The groups are shells around one centre, one inside the other: the same stretched ball of 7 dimensions in 9 sizes.
(in the rows, 128 means zero)
Known rows, each followed by its group:
[158 109 124  90  47 114  82 113 161 135 129 118 119 120 140 112] | vab
[ 97  97  78 166  74 176 169 113 123 182 176 136 173  95 203 156] | fuzar
[148 131 151  83 117  76  51 136 101  94 126 144 104 171 111 128] | punev
[137  81 114 100  55 100 117 103 179 172 102 115 128 119 128 126] | fuzar
[181 139 103  86 133 116  91 122  94 104  96 124  97 144  98 153] | vab
[118  80 118 110  63 129 126  98 124 163 112 118 150 117 155 121] | kenad
[118 159 165 100  86  94  68 131 111 112 155 107 144 140 170  79] | Giner
[169 121  97  97  84 125 113 109 143 141 104 111 112 112 124 134] | Mol
[172 122  88 112  93 131  99 130 146 127 145 142 106 129 127 167] | mavi
[101  91 157 100  95  80  84 121 109 135 122 136 142 166 135 121] | Giner
[129 110 119 114  72 130 111 110 114 143 136 132 136 112 163 116] | mavi
[122 138  86 136 146 136 167 108  76 159 104 120 139 105 148 143] | vab
[ 89  88 116 138  63 131 135 117 155 177 158 110 179 132 180 139] | gikaz
[ 98 116  88 153 121 167 165 114  72 159 147 124 173 117 183 156] | kenad
[152 132  87 123  78 133 139 107 150 164 124 125 117  78 154 121] | fuzar
[144  98  90 125  82 139 115 125 145 146 153 144 129 131 145 170] | mavi
[135  89  95 115  62 153 131 104 139 160 125 105 153 118 155 145] | fuzar
[138 159 118 117 139  97 106 132 100 125 132 140 112 129 135 130] | mavi
[189 130  58 110 110 134 131 123 172 148 111 110 102 120 104 184] | vab
[156  62 126  76  70  92  67 121 160 128 107 132 115 177  93 165] | gikaz
[152 119  58 132 119 152 169 106 125 169 104 116 127  99 133 171] | punev
[123 186 105 138 136 124 142 125 101 145 142 106 141  99 172 111] | Lora
[168 113  66 134  76 150 125 125 161 151 160 160 105  97 147 171] | Lora
[119 113 143 101  71 105  84 126 148 134 144  98 156 156 152 120] | mavi
[ 76 102 104 156 114 143 171 106  75 178 137 139 171 106 187 135] | vab
[132 128 167  82  74  58  54 129 156 123 130 120 119 152 130  91] | kenad
[132  94 103 113 109 134 127 106  83 142 106 139 132 129 135 150] | Giner
[130 138 144  94 119  87  80 131 113 116 123 108 134 166 127 125] | Mol
[134 153  63 160 148 161 158 134  91 144 165 146 135 111 164 181] | kenad
[179 158  75 122 140 125 122 127 101 124 126 165  79 100 121 157] | fuzar
[123  82  95 123 114 118 138 112 113 160 109 146 131 136 125 170] | Giner
[112  81 133 110  88 112  99 115  98 137 129 148 141 151 144 139] | punev
[148 118 135  89  99  63  82 122 148 135 103 143  95 137 106 119] | Lora
[ 70 125 158 129 119 104 105 129  66 132 157 130 173 157 181 112] | vab
[106 122 116 127  97 115 136 116 133 165 130 106 156 122 161 125] | punev
[117 158 124 115 151 129 129 112  34 121 108 109 147 126 156 112] | Lora
[158 146  72 130 108 147 134 130 150 146 148 109 131 117 146 167] | Giner
[186 130 125  64 109  91  76 109 105 106  70 124  83 133  89 117] | Lora
[112 143 131 116 134 115 122 112  52 130 114 127 140 123 157 107] | Giner
[157 147  82 133 122 131 125 130 118 136 148 156 104 106 143 156] | Mol
[110 158  87 161 119 157 154 130 104 154 178 124 160 103 195 143] | mavi
[ 80 154 102 164 162 152 170 120  27 149 151 134 171 112 195 136] | fuzar
[164 163 134  79 108  93  75 128 134 109 112  83 119 147 120 111] | gikaz
[114  94  97 136  88 137 132 123 137 160 154 130 155 136 159 166] | Mol
[115 109 155  98  82  96  79 118 100 125 131 136 135 143 151 102] | Mol
[146 136 165  75 104  54  43 136 129 101 122 134 102 169 109 108] | punev
[150 120 149  77  68  78  65 119 156 125 114 113 114 142 122 100] | Mol
[178 127 107  85 133  88  81 132 128 111 101 137  88 161  81 168] | punev
[168 133 128  75 105  86  73 125 143 115 100 103 108 157  99 133] | Mol
[128 151 158  93 125 102  64 132  57  87 137 126 132 162 146 108] | Lora
[201 153 110  72 111  91  70 129 153 105  99 108  82 142  87 139] | kenad
[150 137 118 101 130 113  89 131  91 107 127 131 119 155 123 150] | mavi
[169 171 150  71 113  80  44 140 125  85 125  99 108 164 113 110] | gikaz
[188 107 159  39  64  49  11 135 193  94 103 107  89 193  70 128] | Lora
[121 160  83 152 121 178 159 117  70 144 159 115 160  92 195 135] | gikaz
[193 103 135  52  73  65  43 120 171 110  87 131  73 156  72 129] | vab
[106 104  86 143 118 150 171 103  87 172 117 125 158 108 163 151] | Giner
[104  94 146 102  86 118  96 113  89 131 125 112 163 157 155 120] | gikaz
[130 158 158  87 121  82  71 131 102 106 121  95 136 162 133 102] | kenad
[128 153  59 158 151 181 188 109  52 156 129 128 145  82 174 156] | gikaz
[117 119 170  84  90  64  70 117 116 126 109 123 127 150 132  87] | kenad
[120 113  58 160 101 179 184 108 113 180 146 127 157  86 180 166] | punev
[157 161  42 157 159 167 179 119  78 151 133 157 108  76 151 175] | fuzar

New rows. What belongs after each?
[141 137 107 116  78 114 119 120 173 157 135  98 135 113 150 122] | vab
[ 99  91 124 125  79 106 118 122 153 165 144 119 160 146 156 142] | punev
[114 125 142 102 130  96 100 119  70 123 110 126 137 153 135 120] | mavi
[141 109 178  56  68  42  41 122 168 120  96  99 117 172 102  91] | Lora
[165 177 105 115 135 134  90 141  85  94 158 136 111 132 146 143] | Lora
[128 117 121 103 104 111 107 122 130 138 118  96 148 155 132 142] | Giner
[148 126  84 117 129 139 139 115 102 142 108 115 130 127 129 162] | Mol
[113  81  76 155  79 155 162 108 124 182 152 166 142  92 174 161] | Lora
[162 147 112  91 105 114 101 121 139 127 109  84 126 136 123 130] | vab
[189 130  97  91  98 104  90 123 152 124 111 140  81 122 101 147] | Mol
[182  94  67 108  80 134 128 107 160 156 105 144  93 101 111 168] | kenad
[115  75 123 111  44 134 119  98 132 162 126 119 155 116 166 116] | Lora
[114 128 146 107  61 125  88 121 128 131 157  93 165 137 180  98] | fuzar
[125 147  73 148 148 137 172 119 104 165 124 122 138 105 150 160] | fuzar
[147 109 169  63  70  53  38 126 157 112 112 121 108 169 106 102] | Giner
[125 105  62 159 106 163 168 115 114 172 152 156 139  96 168 177] | Giner
[182 110 121  76  61 104  63 120 162 117 118 125  98 139 111 131] | kenad
[170 123 118  88  72  90  80 123 176 134 119 125  98 128 115 126] | Mol
[ 91 153  97 163 156 143 167 121  46 153 150 147 154 103 187 136] | vab
[152 148  85 130 135 115 131 128 120 142 132 150 104 112 131 156] | Giner
[139 165 131 106 150 106  89 133  61  98 130 132 120 148 136 127] | punev
[182 113  72 103 100 112 135 106 163 161  83 132  86  99  98 156] | Lora
[170 154 140  79  88 105  52 132 123  91 137 112 110 146 131 110] | fuzar
[113 196 107 155 138 135 140 133  78 137 175 133 141  89 198 107] | fuzar
[140 117 120  95 115 115 101 118 101 124 106 107 135 155 123 143] | Giner
[152 124 113 103  81 128  93 124 136 126 139 112 131 137 142 138] | Mol
[ 79  94 115 139 116 133 162  99  63 171 113 132 168 115 172 128] | fuzar
[123 121  92 132 116 123 146 118 128 164 126 122 140 120 145 152] | Mol
[ 87 133 137 141 103 123 112 129  83 137 176 144 161 129 193 114] | mavi
[192 169  81 109 119 136 101 133 126 110 141 130  93 114 127 153] | vab
[103 125 115 148  73 125 121 131 147 160 188 145 150 110 191 126] | gikaz
[154 159  84 124 155 141 140 117  59 126 112 136 113 107 137 147] | punev
[130 109 110 120  63 114 112 123 180 161 149 117 139 124 153 135] | mavi
[142 160  74 144 150 144 151 125  84 141 139 145 120 101 152 158] | Mol
[139  89 101 113  64 125 112 120 177 158 137 113 142 140 138 159] | mavi
[165 147 134  91  71  90  66 129 157 118 141 132  98 120 135 101] | vab
[104 124 152 117  91  82  81 136 131 133 162 143 138 150 157 115] | punev
[136  62 129  88  50  91  91 108 173 156 105 125 126 145 117 134] | punev
[110  86 124 114  80 100 117 113 146 164 121 125 144 139 141 135] | mavi
[125 120  93 144  83 132 141 115 131 167 153 159 124  83 172 129] | Lora
[176 172  69 127 138 145 133 127 105 127 134 134 101  98 137 156] | Giner
[130 105  90 127 103 128 152 102 115 169 105 136 127  98 143 139] | Giner
[ 96 188 147 140 108 121 107 133  78 125 185 125 156 104 212  74] | Lora
[202 140 128  50 113  68  50 128 152  96  76 103  77 167  62 137] | Lora
[168 120  39 140  87 172 176 105 161 180 124 118 123  73 148 171] | Lora
[ 78 117 150 124  92 116 121 111  84 150 137 111 175 130 186  93] | punev
[146 121 138  95  70  81  66 134 177 129 146 128 115 147 130 123] | Mol
[ 59 138 154 145 115 103 120 130  81 148 172 131 178 138 199 101] | Lora
[151 160 132 102  94 116  73 135 119 105 157 117 125 136 153 114] | Giner
[125  80  70 139 111 145 159 113 125 172 123 138 143 130 136 192] | kenad
[112 107 175  89  55  72  59 122 140 129 140 129 135 147 152  82] | vab
[128  61 130  90  42  87  99 106 192 170 104 111 136 143 122 129] | Lora
[153 145  97 121 117 107 104 141 153 133 151 135 112 136 129 160] | mavi
[150 119  79 120 128 151 144 107  78 140 104 131 124 114 133 161] | punev
[188 146  98  90  96 106  93 123 162 126 111 113  92 120 108 136] | mavi
